The same things were measured in two ways. Each way mixes the same 10 hidden numbers, adds some noise and spreads widely along 6 directions of its own, which tell nothing about the thing.
In the rows, zero is written as 100.
Some things both ways: the first way, then the second way.
[97 108 120 125 106 125 99 115 92 98 115 113 115 100 128 99 104 87 83 121 106 104 89]
[92 91 106 78 110 124 96 109 97 105 99 105 100 82 104 106 131 103 116 106 121 86 105 114 106]

[101 97 79 81 127 86 104 82 129 107 85 71 51 80 86 103 74 110 95 80 96 110 112]
[87 108 96 118 116 114 96 96 104 101 107 112 87 86 63 97 113 98 95 129 119 112 97 107 119]

[96 91 104 97 84 115 88 118 98 100 102 115 106 100 97 113 93 107 91 100 112 107 86]
[105 85 105 118 98 82 88 97 73 99 88 99 94 100 98 128 122 90 106 79 95 108 107 111 104]

[121 72 55 85 106 149 88 103 138 98 79 86 101 91 104 97 91 95 117 84 109 109 105]
[106 83 93 122 108 87 92 99 77 108 89 97 98 88 93 125 91 88 107 82 69 127 91 84 98]

[109 77 86 91 129 88 107 81 109 94 92 75 83 107 86 144 79 108 100 77 111 85 109]
[97 90 93 92 113 105 104 111 85 80 86 109 88 120 102 126 109 94 116 96 109 114 77 95 120]

[114 112 109 92 80 128 112 122 97 79 110 100 122 79 106 112 111 83 79 92 106 109 88]
[95 95 117 91 102 125 86 114 102 124 101 96 106 46 81 99 122 96 91 103 124 93 136 100 86]

[123 105 122 122 96 70 92 117 89 135 113 102 94 118 129 110 86 118 93 88 85 94 108]
[85 89 106 112 115 109 115 101 118 84 99 106 84 99 103 90 113 112 81 107 111 86 113 82 133]

[103 100 104 92 115 113 110 94 96 102 102 101 90 100 111 129 97 112 75 97 109 87 108]
[92 89 102 113 105 85 100 69 104 101 93 77 83 115 110 106 120 98 86 80 95 73 116 99 104]

[127 97 101 108 105 101 92 100 103 116 111 94 89 101 111 101 79 100 105 106 92 106 93]
[76 73 94 121 111 111 79 88 94 104 100 114 93 108 146 82 137 100 94 101 89 71 128 113 112]

[107 88 128 123 107 92 91 102 76 103 124 114 101 118 107 125 87 106 95 108 116 88 77]
[116 102 92 100 125 114 106 102 101 90 83 87 90 101 90 136 93 98 105 97 98 103 80 96 136]

[101 123 128 117 99 96 119 117 86 95 108 103 129 111 117 117 100 94 91 114 107 113 102]
[90 80 111 102 121 116 111 126 84 78 90 92 80 112 96 102 126 102 99 109 107 104 78 92 135]

[113 93 110 106 73 82 100 113 91 102 112 107 114 119 94 127 74 122 95 98 116 105 85]
[85 93 94 123 117 123 87 112 94 85 103 109 73 107 110 95 116 94 91 125 106 85 107 101 128]

[118 77 72 111 124 120 111 104 121 94 99 96 92 92 117 86 92 107 114 82 103 104 93]
[100 90 95 95 113 114 88 82 100 95 97 92 105 87 103 101 112 100 105 102 105 91 109 91 92]

[113 98 100 109 126 109 110 88 101 106 104 93 84 111 109 98 86 103 126 90 92 123 69]
[97 76 90 115 105 96 80 106 75 112 76 112 102 91 97 131 122 97 110 80 96 112 93 110 109]

[87 91 123 117 80 100 76 114 94 116 109 128 103 94 111 102 79 116 83 99 100 107 83]
[92 97 99 114 106 106 86 81 102 91 101 111 99 99 101 114 122 93 96 97 104 91 110 100 112]

[110 88 100 112 139 116 109 90 101 99 104 95 97 109 120 146 94 103 90 102 103 76 113]
[108 90 95 111 107 103 79 92 75 83 86 93 103 120 89 115 104 87 112 94 91 109 107 112 107]

[95 99 105 97 96 116 94 101 95 117 107 117 90 96 105 120 92 111 77 108 108 94 104]
[78 98 104 81 111 115 98 115 107 106 98 121 90 97 109 98 126 92 99 101 125 82 97 112 112]

[137 92 90 109 108 86 108 105 106 107 115 93 82 89 98 97 86 100 128 75 87 113 88]
[97 83 95 106 124 135 78 125 92 92 85 117 112 78 81 89 106 99 93 121 111 120 105 91 116]

[118 79 89 100 119 86 98 86 104 106 103 83 86 103 88 124 74 100 110 88 105 94 102]
[90 94 93 102 116 119 90 96 98 89 101 100 89 111 109 95 107 94 104 111 100 84 103 104 114]

[106 110 122 106 113 89 113 96 87 99 110 101 98 105 103 127 85 106 94 109 104 105 95]
[99 84 97 148 126 102 85 94 86 88 86 84 83 121 87 103 115 98 80 107 80 103 97 106 145]

[93 85 91 101 95 122 108 108 101 94 95 115 118 113 99 110 96 113 109 87 120 111 83]
[103 95 86 97 120 105 93 107 88 76 81 88 88 119 74 114 86 93 111 101 102 110 67 93 114]

[118 108 100 103 120 145 134 111 102 88 95 114 116 120 141 131 110 127 99 107 101 105 96]
[100 103 93 97 126 118 96 92 119 89 92 95 96 96 89 96 90 102 87 107 108 84 99 94 118]

[111 98 105 100 109 102 109 104 99 94 97 90 117 104 105 132 86 95 98 103 96 105 105]
[87 90 103 90 118 132 87 129 83 73 93 119 96 115 105 100 118 88 113 114 110 102 85 105 123]

[117 103 127 85 82 72 111 97 75 101 105 98 103 103 86 88 82 110 120 68 100 133 59]
[84 95 107 99 110 116 105 91 118 102 91 80 86 97 96 117 113 93 76 83 105 80 106 71 115]

[110 106 110 85 76 103 90 119 100 94 105 92 103 85 90 118 94 88 75 95 108 105 96]
[86 98 90 95 124 130 95 95 115 86 103 104 89 101 103 64 106 109 98 131 121 79 119 107 114]

[97 88 95 97 87 97 87 117 107 110 95 112 95 97 92 94 86 112 108 88 108 117 91]
[96 82 106 143 115 88 99 100 89 97 87 104 91 97 85 106 122 104 85 96 88 116 100 104 137]

[103 100 120 104 86 104 86 111 89 111 114 114 105 86 104 135 94 97 73 98 102 87 109]
[103 107 113 94 106 105 99 100 104 98 101 89 95 83 80 117 97 84 94 91 106 98 106 88 101]

[103 98 108 125 98 107 94 112 97 110 126 119 96 84 110 131 97 98 72 105 107 78 116]
[100 98 100 75 100 117 76 97 81 78 106 98 104 106 98 96 108 81 118 108 121 96 117 101 68]

Other things, the second way, with their names:
<174>: [104 103 104 82 110 127 100 100 85 71 105 78 84 119 107 123 109 84 119 111 103 89 90 90 109]
<246>: [80 107 80 101 109 145 68 94 110 110 97 115 104 96 66 90 100 90 101 123 125 96 135 122 105]
<535>: [107 88 103 107 116 98 89 97 85 69 99 94 91 103 106 100 119 101 103 111 110 94 94 97 104]
<347>: [93 88 99 91 119 120 92 97 101 94 93 98 100 92 101 97 124 108 101 105 115 86 98 104 111]
<524>: [113 95 102 137 109 76 85 71 91 93 90 66 84 102 84 116 108 103 91 83 85 77 102 112 110]
<212>: [74 95 100 114 129 133 82 116 111 110 92 118 89 102 108 85 118 91 83 109 96 72 94 121 146]
<112>: [97 93 112 95 107 98 105 106 98 105 108 105 90 75 121 104 119 99 106 98 104 84 106 101 98]
<164>: [93 97 94 106 108 108 88 95 95 86 96 108 93 116 98 102 101 88 104 102 100 98 112 106 110]
<247>: [88 91 100 94 97 126 92 93 100 95 95 95 94 100 100 119 125 96 100 96 118 87 129 88 102]
<66>: [98 114 88 82 115 112 99 78 113 73 97 91 97 125 77 100 69 86 106 99 102 96 94 90 101]
<431>: [94 115 91 63 89 101 88 66 109 103 107 102 100 105 117 129 94 73 123 68 103 64 108 99 63]
<91>: [93 92 99 104 117 95 90 101 95 83 93 108 92 107 93 87 104 98 100 101 107 93 91 111 107]
<397>: [98 74 106 117 96 75 98 95 75 94 88 100 88 105 115 130 138 98 104 75 99 102 101 98 106]
<159>: [95 76 111 129 104 79 107 103 76 105 91 95 82 93 99 123 131 105 102 83 85 106 91 100 120]
<255>: [82 93 91 103 116 109 87 79 110 108 103 86 87 101 116 77 98 96 93 99 85 61 106 105 96]
<585>: [80 96 105 80 112 131 89 109 97 85 91 117 100 124 115 112 124 79 107 93 105 88 88 103 124]
<153>: [80 78 108 115 116 113 112 111 105 108 86 113 96 91 102 100 133 113 88 96 109 104 111 102 142]
<566>: [84 101 97 108 104 118 81 106 87 107 108 106 82 93 99 107 118 86 107 112 106 84 107 116 103]
<389>: [87 89 103 105 113 103 109 97 96 93 97 91 82 110 99 100 115 106 104 102 99 88 97 106 121]
<243>: [101 96 110 84 101 103 84 106 89 104 85 80 97 100 89 116 105 79 98 75 108 89 110 100 86]
<199>: [97 82 108 116 98 67 100 88 90 109 85 88 83 102 120 133 119 91 89 53 83 82 96 95 104]
<537>: [96 101 87 85 122 112 92 88 107 88 92 85 95 111 82 70 85 104 110 113 111 80 101 118 98]
<439>: [108 84 101 133 113 88 79 112 77 109 85 92 89 70 85 128 105 88 85 90 89 115 91 86 105]
<291>: [78 97 112 85 80 79 108 89 85 109 122 104 80 100 113 112 124 82 123 80 101 85 109 106 67]
<493>: [79 89 101 101 119 103 101 102 97 92 89 99 90 124 82 82 110 99 103 98 99 95 87 116 121]
<572>: [101 112 105 43 105 128 94 103 110 75 102 104 108 97 102 109 95 83 116 97 134 84 106 85 78]
<197>: [100 97 113 104 114 115 88 104 88 93 98 94 100 90 78 101 124 94 98 108 113 100 109 111 110]
<463>: [86 109 95 99 112 120 95 99 106 102 94 111 94 110 69 114 98 83 100 101 109 112 100 106 120]
<337>: [108 87 109 115 114 97 104 101 90 91 89 93 90 92 100 126 131 111 99 95 104 96 97 106 131]
<563>: [104 91 101 100 110 109 87 113 73 95 90 89 95 103 80 105 115 99 124 106 106 99 101 134 107]
<496>: [110 105 105 102 109 106 70 104 80 83 93 94 101 114 81 110 99 73 107 97 101 100 102 118 101]
<350>: [108 112 106 104 103 130 74 102 92 91 108 109 106 71 69 114 120 88 105 126 129 105 132 111 100]
<412>: [94 100 98 89 99 128 84 96 99 108 96 104 107 88 95 128 104 76 101 88 101 101 122 88 96]
<271>: [94 113 99 94 101 115 86 79 105 89 112 99 96 100 90 99 110 91 109 109 118 75 125 116 92]
<317>: [92 97 103 104 116 113 93 101 92 81 106 119 99 108 105 88 107 88 109 114 95 105 105 104 115]
<440>: [106 77 104 117 115 84 100 96 85 92 83 94 93 104 121 121 121 101 99 77 84 94 87 95 122]
<420>: [93 98 113 96 111 125 81 88 102 86 99 87 99 102 94 85 137 99 91 113 129 71 130 116 106]
<582>: [90 86 96 102 107 95 106 86 101 99 101 97 87 96 114 94 111 109 107 98 98 82 108 101 99]
<78>: [97 100 103 95 117 115 111 116 94 85 92 98 93 106 68 109 99 97 112 109 107 120 87 103 128]
<513>: [97 97 91 105 118 111 80 86 102 93 94 96 98 98 100 104 98 92 95 98 96 85 95 96 104]
<530>: [105 85 103 147 110 58 108 77 98 117 86 86 85 87 90 131 105 98 78 66 70 111 94 87 122]
<360>: [99 114 85 106 111 109 90 102 82 89 101 91 85 116 58 118 67 76 121 108 84 115 81 105 105]
<361>: [108 93 98 114 122 100 87 79 100 68 92 95 99 105 90 94 114 108 94 111 113 93 99 99 114]
<504>: [110 81 104 100 106 86 101 117 74 83 78 96 92 101 92 144 111 94 109 76 101 125 71 82 110]
<157>: [103 107 107 106 108 103 118 100 106 115 109 113 95 66 84 109 112 109 114 113 110 107 119 121 121]
<559>: [79 84 99 85 113 113 113 108 110 101 87 120 105 108 105 80 107 109 111 94 106 97 118 115 122]
<40>: [86 82 111 90 129 113 109 125 106 75 85 134 98 110 120 75 138 114 93 114 132 93 90 114 144]
<85>: [107 93 110 94 98 91 79 56 98 92 94 69 108 101 111 116 120 91 101 65 91 61 119 100 79]
<484>: [91 98 110 77 95 113 94 110 88 112 113 134 103 71 130 115 143 93 128 101 122 86 118 125 92]

Some of these things the first way, each followed by its name:
[126 99 83 102 113 117 106 112 119 99 94 88 106 106 109 127 91 98 113 109 98 110 112] : <112>
[98 77 88 105 113 100 106 107 100 101 97 103 102 112 105 118 86 115 101 92 98 98 93] : <524>
[96 115 104 111 117 114 86 89 116 134 96 94 91 105 111 127 83 94 99 115 99 106 130] : <291>
[117 92 113 107 124 96 122 91 93 90 104 80 106 114 126 123 91 111 79 73 101 82 94] : <247>
[100 93 94 99 111 127 97 114 112 106 89 106 99 104 131 110 93 119 77 108 95 97 108] : <271>
[93 110 114 116 84 106 99 138 101 103 109 129 100 86 120 90 98 114 84 108 91 119 88] : <361>
[113 90 97 84 114 125 85 100 102 110 88 85 99 109 107 123 102 87 102 87 106 93 108] : <559>
[92 105 115 77 78 105 115 129 87 65 101 109 116 75 90 115 105 97 63 97 111 108 85] : <420>
[125 127 117 101 109 104 96 109 107 117 98 100 92 101 110 117 84 98 125 123 86 135 103] : <317>
[95 97 88 88 95 119 102 113 110 102 92 109 104 96 92 138 95 106 95 97 103 106 110] : <91>
[71 78 95 120 114 119 89 89 95 123 104 126 106 107 101 130 97 103 90 97 126 76 122] : <493>
[109 102 106 94 104 123 100 105 101 103 95 103 106 110 116 139 93 112 86 104 104 98 106] : <164>
[127 90 98 81 103 128 104 98 103 93 91 94 103 98 114 96 91 110 108 83 101 115 75] : <412>
[97 88 93 104 114 103 111 107 102 89 103 104 99 88 99 117 96 101 89 94 110 93 106] : <197>
[113 101 118 95 97 88 93 113 94 91 102 84 111 91 102 100 82 83 83 113 99 109 96] : <174>
[99 94 106 102 98 129 81 110 100 126 96 122 99 100 126 109 97 114 87 99 98 95 108] : <66>
[107 95 110 95 94 101 104 99 85 107 103 113 107 117 90 132 86 116 119 91 107 115 79] : <199>
[105 105 119 101 92 92 110 109 90 89 106 100 114 105 90 130 91 98 110 85 105 118 80] : <504>
[125 101 79 96 105 131 132 109 116 84 98 100 108 104 111 120 97 117 113 93 101 119 90] : <439>
[102 83 98 103 112 106 99 101 99 101 99 96 100 106 110 110 96 106 89 81 116 87 101] : <153>
[103 110 93 100 120 134 112 113 121 96 79 82 118 110 136 104 100 96 89 109 93 114 113] : <159>
[90 102 122 105 109 103 93 95 93 100 105 85 111 102 105 145 92 81 64 103 112 80 117] : <389>
[103 92 81 90 92 122 93 116 104 110 98 114 93 101 91 82 100 101 124 97 112 125 82] : <537>
[117 93 81 77 136 102 125 89 118 75 88 59 85 82 91 113 91 85 101 78 91 108 99] : <347>
